There are 7 hidden switches. A switch that is on adds its own fixed numbers to the row, and there is some noise. The rows also spread widely along 10 directions, which tell nothing about the answers.
Known rows, each followed by its switches (1 for on, 0 for off):
[ 1.75  1.07 -2.18  3.05  0.93 -0.13  3.85 -1.89  1.84  4.51 -0.70  1.59
 -2.65  2.19 -3.21 -0.61 -0.36 -0.77 -1.06  1.30 -1.92  0.40 -0.18  2.79
 -0.70 -1.65 -1.50 -0.94 -0.48  0.58 -1.26  0.49 -0.41  1.52  0.98  5.04
  0.49] => 1 0 0 1 0 0 0
[ 2.75  0.39  0.37  2.84  0.07  2.21  2.37  0.17  0.68  0.87  0.59  1.26
 -1.54  2.90  0.22 -1.38  0.81 -0.65 -2.27 -1.14 -1.30 -2.21  1.61 -0.44
  2.14 -1.03  0.43 -4.72 -0.87  0.84 -1.34 -1.95 -4.15 -1.47  1.44 -1.04
  2.43] => 0 0 0 0 1 0 1
[ 2.47  1.10 -1.43  2.86  4.47 -0.63 -0.19 -2.50  0.95  2.33  1.18  1.86
  1.02  2.10 -0.22 -2.73  3.93 -2.73 -5.05  3.74 -1.15  1.04  0.49  0.25
  1.05 -2.06 -3.41 -3.66  0.23 -2.20 -2.28  1.57 -2.07  1.83 -2.36  3.41
  1.80] => 0 0 0 0 1 1 0
[ 0.74 -4.12 -1.52  2.11  0.79  2.96  2.37  1.09 -2.04  0.34  2.59 -1.25
  0.40  0.13  0.71 -0.86 -4.40  3.27  0.45 -2.45 -2.07 -0.29 -1.50 -3.13
 -1.06 -1.01  1.11 -2.88 -1.52  0.01  0.12 -2.50  2.52 -1.95 -2.38  1.90
  2.41] => 0 0 1 0 1 1 1
[-0.88  2.61 -3.13  4.25  2.85 -0.82  3.29 -1.95  1.70  2.54 -3.30  2.26
 -2.90  0.65  0.41 -0.51  1.82 -3.77 -1.14  2.71 -3.20  1.73  1.31  1.57
  1.56 -3.56 -2.34 -0.69 -1.19  0.30 -0.50 -1.53  3.29  3.62  0.14  4.35
 -0.12] => 0 0 0 1 0 1 0
[-0.62 -1.74 -0.39 -1.44 -0.94  2.64  4.35 -2.73  0.79 -0.51 -0.11 -0.32
 -1.90 -0.43  0.59 -0.60 -1.64 -2.48 -0.89 -6.64 -3.76 -2.54 -2.28  0.87
  4.02  2.17 -0.07 -2.30  2.52  0.39  0.41 -2.54  4.95  1.75  0.77  0.64
  4.37] => 0 0 1 1 0 1 0
[ 2.28 -4.93  0.52  1.18  0.82  2.71  1.20 -0.41 -2.26  0.91  2.71 -0.83
  1.86  0.69 -0.93 -1.86 -2.93  1.97 -1.67 -2.61 -2.04 -2.23 -2.59 -1.47
  0.12  1.79  0.05 -3.22  1.97 -0.59 -0.28 -0.88 -0.44 -1.52 -0.06  0.78
  3.20] => 0 0 1 0 0 1 0
[-1.43 -2.95 -1.10 -1.02  3.63 -0.48  0.55 -0.99 -3.61  2.25  1.33  0.92
  2.43  0.76  0.95 -0.35 -0.53 -1.57 -1.30  4.16 -2.11  2.51 -1.70 -0.17
  0.09 -0.69 -0.71 -1.53  0.50 -1.12  1.95  0.54  2.52  1.50 -0.34  4.56
 -0.06] => 0 1 1 0 1 0 1
[ 1.55 -1.30 -0.37  2.42 -0.18  1.32  2.80 -0.66 -1.49  2.76  1.64  0.98
 -2.21  2.72 -2.21 -1.10 -0.21 -0.46 -1.66  1.54 -2.76 -1.57 -1.23  0.65
  1.36 -0.66 -0.29 -2.74  1.03  1.21 -0.56 -1.54 -1.17  1.23  2.00  2.52
  2.36] => 1 1 1 1 0 0 1
[ 1.15  1.02 -0.59  0.33  0.65 -1.60  2.93 -1.12  0.14  2.20  0.62  0.83
 -0.45  1.11 -3.66  0.07 -0.93  0.14 -1.12  0.48 -1.87  2.03  0.10  2.31
 -2.20 -2.33  0.87 -0.11 -0.12 -0.22 -1.05 -0.37  0.54 -0.29 -1.74  3.07
 -1.38] => 1 0 1 1 1 0 0
[ 0.36 -0.31  0.11  1.75 -0.53  1.27  2.70  0.08 -1.82 -0.01 -0.46 -0.48
  0.04  1.44 -0.10 -0.58 -0.85  0.16 -1.16 -2.00 -2.54 -0.25  1.27 -1.17
  2.12 -1.82  0.94 -2.26 -0.68  0.91 -0.76 -3.42 -0.31 -1.73  0.30 -1.40
  0.87] => 0 0 0 0 1 1 0
[ 4.08 -1.11  1.90  1.47  1.26  1.35  3.27 -3.80  0.52  4.03  0.57  1.03
  0.77  1.33 -6.66 -1.30 -0.11  0.85 -3.33 -2.93 -1.04 -1.26 -2.42  4.91
 -0.49  3.11  0.29 -0.88  6.00 -1.11 -2.00  3.89 -3.11 -0.73  0.58  2.62
  3.12] => 0 1 1 1 0 1 0
[ 1.47 -2.83 -0.80  3.73  4.65  4.26  2.74 -0.76 -2.33  1.01 -0.31 -0.85
  1.06  0.91  0.55 -1.82 -0.62 -0.66 -1.81 -2.19 -1.13 -2.18 -0.72 -2.80
  1.63 -1.17 -1.60 -4.31  1.38  0.20 -3.50 -0.89 -0.85 -0.85 -1.56  2.51
  4.42] => 1 0 0 1 1 1 0
[ 0.03  0.14 -1.72  1.63  3.73 -0.64  3.73  2.31 -1.90  3.86 -0.52  1.49
  1.40  2.21 -0.25 -0.49 -0.23 -2.00 -1.79  4.16 -1.31  3.19  1.65  1.31
 -0.73 -2.68 -0.45 -3.15 -2.09  1.40  1.32  0.31 -2.32 -0.27 -0.56  4.65
 -1.31] => 1 1 0 0 1 1 1
[ 1.78 -0.98  1.79  4.48  1.01  1.29 -1.30 -0.38  0.74  1.09 -0.10  1.00
 -2.52  1.25 -2.33  0.30  2.92  0.70 -1.68  0.12 -2.99 -2.61  2.51  0.38
 -0.28 -1.01  1.41 -2.26  2.59 -1.60 -1.62 -3.30  0.28 -0.19  3.62 -3.34
  1.72] => 0 0 1 1 1 1 0
[-0.14 -0.99 -0.46  1.27  2.44  0.44  2.04  0.73 -3.79  1.42 -0.19  0.98
  0.88  1.98  0.59 -1.11  1.12 -3.29 -2.48  3.12 -2.99  0.00  1.74 -1.41
  2.31 -1.90 -0.90 -4.40 -0.46  1.62 -0.43 -2.58 -1.89  1.18  0.89  2.40
  0.77] => 0 1 0 1 1 1 0
[-2.14  0.89 -0.33  1.57  0.61 -0.49  1.71 -0.43 -1.65  2.78 -1.67  1.32
 -1.72  2.42 -1.69  1.07  2.70 -2.39 -1.24  3.45 -4.02  1.44  2.02  2.41
  1.91 -2.40  0.25 -0.98  0.88  1.10  0.81 -2.36  1.76  1.82  2.95  0.21
 -0.12] => 1 1 0 1 1 1 1
[-0.64 -0.01  1.64 -1.35  2.42 -0.75  0.49  0.81 -1.59  0.44 -1.08  1.08
  0.68  0.74  0.69  0.37  1.69 -3.88 -1.57  1.10 -2.57 -0.19  2.61  0.76
  0.64 -1.02  1.56 -3.53  0.62  0.11  1.02 -2.81 -0.93 -0.24  1.79 -1.41
 -1.60] => 0 0 0 1 1 0 0
[ 2.01 -0.02 -0.57  1.57  0.49  0.02  4.05  2.24  1.40  1.99 -0.03  1.66
 -0.98  1.33 -0.98 -0.40 -1.40 -0.83 -1.38 -1.35 -1.52  0.50  2.47  1.41
 -1.18 -0.86  0.94 -3.41 -2.08  1.07  0.48 -1.55 -2.22 -1.65  1.71  1.76
 -0.15] => 0 0 1 0 1 1 0
[-0.12  1.24  2.17  0.28  4.63 -1.63  1.19  0.41 -0.11  1.70 -2.87  1.42
  0.34 -0.85 -1.15  0.41  1.75 -3.39 -1.96  0.56 -1.78  0.88  2.65  3.75
 -1.18 -0.52  2.74 -1.80  2.79 -0.91  1.91 -0.91 -1.00 -0.23  0.32 -1.15
 -2.82] => 0 1 0 1 0 1 0
[ 2.74  0.69  1.37  1.32  1.40  0.52  2.83  0.69  1.43  2.54 -0.16  0.45
  0.29  1.38 -3.11 -0.29 -0.39  0.71 -2.17 -2.69 -0.55 -0.04  2.14  2.71
 -1.81 -0.39  1.97 -2.48  0.83 -0.37 -0.52 -0.07 -3.75 -3.50 -0.10 -0.88
 -0.21] => 1 0 0 0 1 1 0
[ 1.06 -0.75 -1.51  1.92  1.52  1.11  0.86 -0.86  2.69  2.33  1.68  0.69
 -3.00  0.13  0.30 -0.82 -0.66  1.04 -1.26 -1.21 -2.02 -0.77 -0.15  1.47
 -0.96  0.09  0.90 -2.53 -0.21 -1.43  2.10 -1.26  2.69  1.21 -0.85  1.57
  1.44] => 0 1 0 0 0 1 1
[-0.93 -2.39 -1.90 -2.17 -0.48 -0.79  1.55  1.70 -3.76  1.00  3.14  0.59
  1.20  2.45  1.20 -0.78 -0.89 -2.65 -1.67  3.51 -4.77  0.66  0.61 -1.91
  1.73 -1.50 -1.23 -5.25 -3.80  2.57  1.58 -3.72  0.93  2.01 -0.03  3.16
  0.26] => 0 0 0 1 1 1 0
[ 0.90 -0.23 -0.78 -0.09  4.96 -1.44  1.53  0.69 -0.12  0.67  0.34  0.98
  0.94 -1.06  0.62 -0.63 -1.25 -1.46 -1.00  1.27 -1.01  1.94  0.79 -0.28
 -3.27 -2.45  1.14 -2.60 -1.36 -1.45 -0.01 -0.92  0.76 -0.05 -4.38  3.83
 -2.23] => 0 0 1 1 1 0 0

New rows. What belongs after each?
[ 3.90 -2.08  2.31 -0.38  3.29 -0.37 -3.57  0.81  3.61  5.02  2.67  1.96
  0.33  1.06 -3.58  0.32  1.24  2.01 -2.62  0.56 -0.12 -1.23  2.14  4.29
 -6.06  2.74  2.40 -3.68  2.28 -3.90  1.65  2.32 -3.98 -2.18  3.31 -0.58
 -0.98] => 0 0 0 0 1 0 0
[ 1.25 -3.79 -0.41  5.11  1.74  2.50 -0.57 -0.34 -0.85  2.52  0.63  0.43
 -0.91  1.08 -1.25 -0.65 -0.51  2.30 -0.58  1.45 -2.56 -1.16 -1.31 -0.50
 -0.70 -0.16 -0.18 -1.53  1.93 -1.61  0.09 -0.89  2.05 -0.08  2.32  0.37
  2.54] => 0 0 1 0 0 1 1
[ 0.74 -3.40  0.38 -1.42  2.00  0.22 -1.97 -2.62  0.52  0.56  3.69 -0.91
  0.35 -1.62 -0.35 -0.77 -1.99  2.58 -1.02 -2.13 -1.99 -0.72 -3.34  0.12
 -2.31  1.50  1.49 -0.51  2.60 -4.24  1.35 -0.61  4.76  0.19 -3.03  0.27
  0.67] => 0 0 1 0 0 0 0
[-0.87 -1.17 -1.70  1.33 -0.16  1.23  3.04 -1.18 -1.10  3.04 -1.07  0.84
 -0.12  2.48 -0.81  0.41 -0.99 -0.38  0.20  1.05 -2.37  1.25 -0.48  1.26
  1.53 -0.90 -0.96 -0.90 -0.67  0.87  0.36 -0.42  1.18  0.10  2.73  2.93
  0.97] => 0 0 0 0 1 0 1
[ 6.08  0.23  1.40  3.90  1.22  2.11  0.57 -0.97  3.85  2.08  2.68  0.74
 -2.20  1.43 -3.80 -1.87  0.98  2.85 -3.25 -2.94 -0.68 -3.24  0.16  2.33
 -1.94  0.82  2.13 -4.39  1.86 -1.45 -2.02  0.42 -4.30 -1.82 -2.44 -1.76
  2.65] => 0 0 0 1 0 1 1
[-1.12 -1.19 -0.01  3.01  0.41  0.29  3.50  2.01 -5.61  0.40 -1.80  0.28
  2.11  1.92 -0.22  0.04 -1.24 -0.89 -0.12  2.56 -3.31  2.47  0.97 -1.50
  2.14 -3.60  0.75 -1.39 -1.04  2.37  0.15 -3.34 -0.47 -1.93  1.19 -0.61
 -0.91] => 0 0 1 0 1 1 1
[ 0.84  1.41 -0.66  1.21 -1.79 -0.74  1.14 -3.13  0.17  1.77  1.25  0.89
 -0.95  2.72 -2.67 -0.42  0.89  1.10 -1.53  1.25 -2.87  1.61 -0.56  1.92
  1.35 -1.88  0.14  0.03 -0.25 -0.65 -0.72 -0.69  0.40  0.20 -0.63  0.11
  0.23] => 0 0 0 0 1 0 1
[ 1.95  0.11  0.62  4.04  2.53  1.49  4.10  0.35 -2.39  1.91 -1.70 -0.81
  2.38  1.40 -3.30 -0.63 -1.78  2.32 -0.75 -1.22 -0.22  2.24  0.08  0.82
 -1.09 -2.85  1.99 -0.70  0.82  0.29 -2.06  0.46 -3.37 -4.57 -3.12 -0.34
 -0.55] => 1 0 0 0 1 1 1
[ 3.17 -0.20  0.18  3.11 -0.32  2.45  2.16 -1.80  1.37  3.64  1.26  1.18
 -2.41  2.66 -4.13 -0.51  0.93  1.63 -2.28 -1.25 -1.72 -1.62  0.38  2.68
  0.13  0.76  0.62 -2.63  1.90  0.10 -1.69  0.10 -1.74 -0.01  1.55  1.24
  3.52] => 0 1 0 1 1 1 1
[ 1.06 -1.88  0.66  2.03  0.68  1.72  2.67 -1.47 -3.23  0.89 -0.49  0.55
  0.94  2.28 -1.78 -0.90  0.04 -1.47 -1.67  0.30 -2.55 -1.09 -0.67 -0.87
  2.70 -0.88 -0.86 -2.50  1.51  0.88 -2.64 -1.34 -1.79 -0.28  2.00  1.31
  2.57] => 0 0 1 1 1 0 0
[ 1.25  0.18 -1.49  3.91  0.04  1.25  4.72  1.43  0.25  0.75 -0.13  0.13
 -3.15  1.14 -1.23 -0.48 -1.82  0.67 -0.19 -2.14 -2.45 -0.41  1.78 -1.08
 -0.58 -3.20  0.87 -2.32 -2.25  1.60 -1.75 -4.11  0.93 -0.74 -0.42  1.83
  0.87] => 1 0 1 1 1 1 0
[ 2.00 -1.23  1.89  0.67 -1.11  3.16  3.89 -1.35 -0.11  2.25  0.52  0.43
 -1.42  2.40 -4.00 -0.17  0.55 -0.22 -2.41 -4.50 -2.17 -2.60 -0.46  3.10
  2.26  1.91  1.41 -2.74  4.19  0.96 -1.35 -0.49 -1.76 -1.12  2.88 -1.24
  4.45] => 1 1 1 1 1 1 1
[-2.19  0.92  0.11  2.80  2.76  1.18  3.25 -3.17 -5.23 -0.61 -2.97 -1.46
  0.64  0.35 -0.76  0.06  0.22 -0.46  0.00  0.22 -2.14  2.03 -1.25 -1.26
  3.28 -4.66  1.20  1.70  2.69  0.31 -2.67 -2.47  2.73 -0.18 -3.38 -0.24
  0.14] => 1 1 0 1 1 0 1
[ 2.83 -3.92  0.99  5.55  5.65  3.20 -1.21  1.31  1.48  4.43 -0.82  2.49
 -1.44  0.90 -1.05 -0.18  1.29 -0.29 -0.72  2.52 -0.91 -3.42  0.98  1.15
 -3.31  1.26  0.23 -4.31  2.76 -2.08  0.03  0.80 -1.99 -0.02  5.53  1.74
  2.19] => 0 0 1 1 0 0 1
[-3.19 -0.72 -1.34  3.91 -1.00  0.96  1.73 -7.10 -2.87  2.78 -3.86 -0.39
  0.11  1.56 -3.56  0.28  1.22 -0.07 -0.31  1.47 -4.77  2.53 -3.41  2.37
  4.99 -1.32 -3.23  5.00  4.65 -1.02 -1.63  0.32  6.58  2.61  3.33  1.37
  2.20] => 0 0 0 0 0 1 0
[ 0.40  0.04 -0.03  0.59 -0.97  0.68  1.23 -1.64  1.27  0.41  1.36  0.75
 -3.12  1.01 -0.14  0.02  0.25  0.37 -1.51 -1.73 -2.37 -0.77  0.30  0.94
  1.25 -0.41  1.66 -1.50  0.76 -1.07  0.58 -2.73  2.19  0.64  0.76 -0.51
  1.59] => 0 1 1 0 1 0 1
[ 1.47 -5.24  1.42  3.80  2.40  2.76 -0.90  2.80 -0.47  3.90  1.00  0.21
 -0.34  0.70 -2.17  0.51 -1.69  3.34  0.17  0.45 -1.74 -1.98  0.04  1.02
 -4.13  1.27  2.24 -2.61  2.24 -1.44  2.22 -0.87  0.19 -2.59  4.43 -1.17
  1.03] => 1 0 1 0 0 1 1
[ 0.48  0.60 -0.49 -2.81  4.54 -0.61  3.17 -0.31  0.12  1.84  0.59  1.39
  2.64  0.26  0.99 -1.19  0.33 -3.49 -3.51 -0.39 -0.54  2.37 -0.14  2.55
  0.25  0.37  0.15 -3.93  0.59 -0.78  1.72  2.17 -1.32  0.00 -3.98  3.44
  0.02] => 0 1 0 0 1 1 1
[ 0.41 -3.70 -1.77  6.47  5.41  4.14  1.28  3.01  2.07  3.03 -1.55  1.19
 -3.30 -0.36  2.86 -0.20 -0.76 -0.30  0.51 -0.07 -1.30 -2.52  1.48 -1.09
 -2.02 -0.88 -0.43 -4.04 -0.33 -0.90  1.38 -2.14  2.54  0.02  4.09  2.22
  2.36] => 1 0 1 0 0 1 1
[-1.39  0.03 -0.71 -3.78 -1.44 -2.30  1.80 -1.09 -1.77  2.57  2.21  0.59
  0.33  2.41 -1.43 -0.06 -0.39 -1.78 -2.00  1.88 -3.12  2.15 -0.13  2.30
  1.14 -0.55  0.02 -1.15 -0.71  0.69  2.31 -1.64  0.90  1.42  1.01  2.65
 -1.25] => 1 1 0 0 1 0 0
[-0.60 -0.34  0.66 -0.74 -1.26 -0.02  2.37 -3.18 -1.72  0.46 -0.10  0.84
 -0.33  1.62 -1.72 -0.18  0.71 -2.21 -1.54 -0.21 -4.13 -0.07 -2.28  2.07
  3.68  0.02  0.16 -0.35  2.73  0.29  0.11 -1.15  2.21  1.66  0.89 -0.46
  1.41] => 0 0 1 1 0 0 1
[-0.17 -4.49 -2.12  5.63  6.98  4.47  4.84  2.66 -2.85  2.02 -3.90  1.11
  0.61 -0.18  3.71 -1.40 -2.29 -4.03  0.51  0.53 -1.45 -2.06  0.55 -3.60
  1.04 -1.24 -2.61 -5.09 -0.27  1.70 -0.76 -1.61  0.12  0.57  3.07  6.21
  3.03] => 0 0 1 1 0 1 0
[ 0.27 -2.48  0.18  4.72  7.22  3.23  1.76  1.40 -2.51  1.55 -2.45 -0.01
  0.61 -1.07  1.53 -0.57 -0.98 -0.70 -0.04  0.46 -0.73 -0.95  0.46 -1.47
 -0.89 -1.46  1.53 -3.51  2.01 -0.41  0.12 -1.18 -0.12 -0.91 -1.39  1.25
  0.66] => 0 1 0 1 0 1 1
[ 2.44  0.42  1.63  2.01  2.70  0.89 -0.70  1.64  1.22 -0.14  1.08  1.01
 -1.38  0.78  0.46 -0.58  2.45 -0.67 -2.50 -0.55 -1.82 -2.00  3.10 -0.07
 -0.70 -1.39  2.75 -5.60 -0.01 -0.74  0.03 -3.28 -2.16 -1.32 -1.28 -3.99
  0.44] => 0 0 0 1 1 1 1
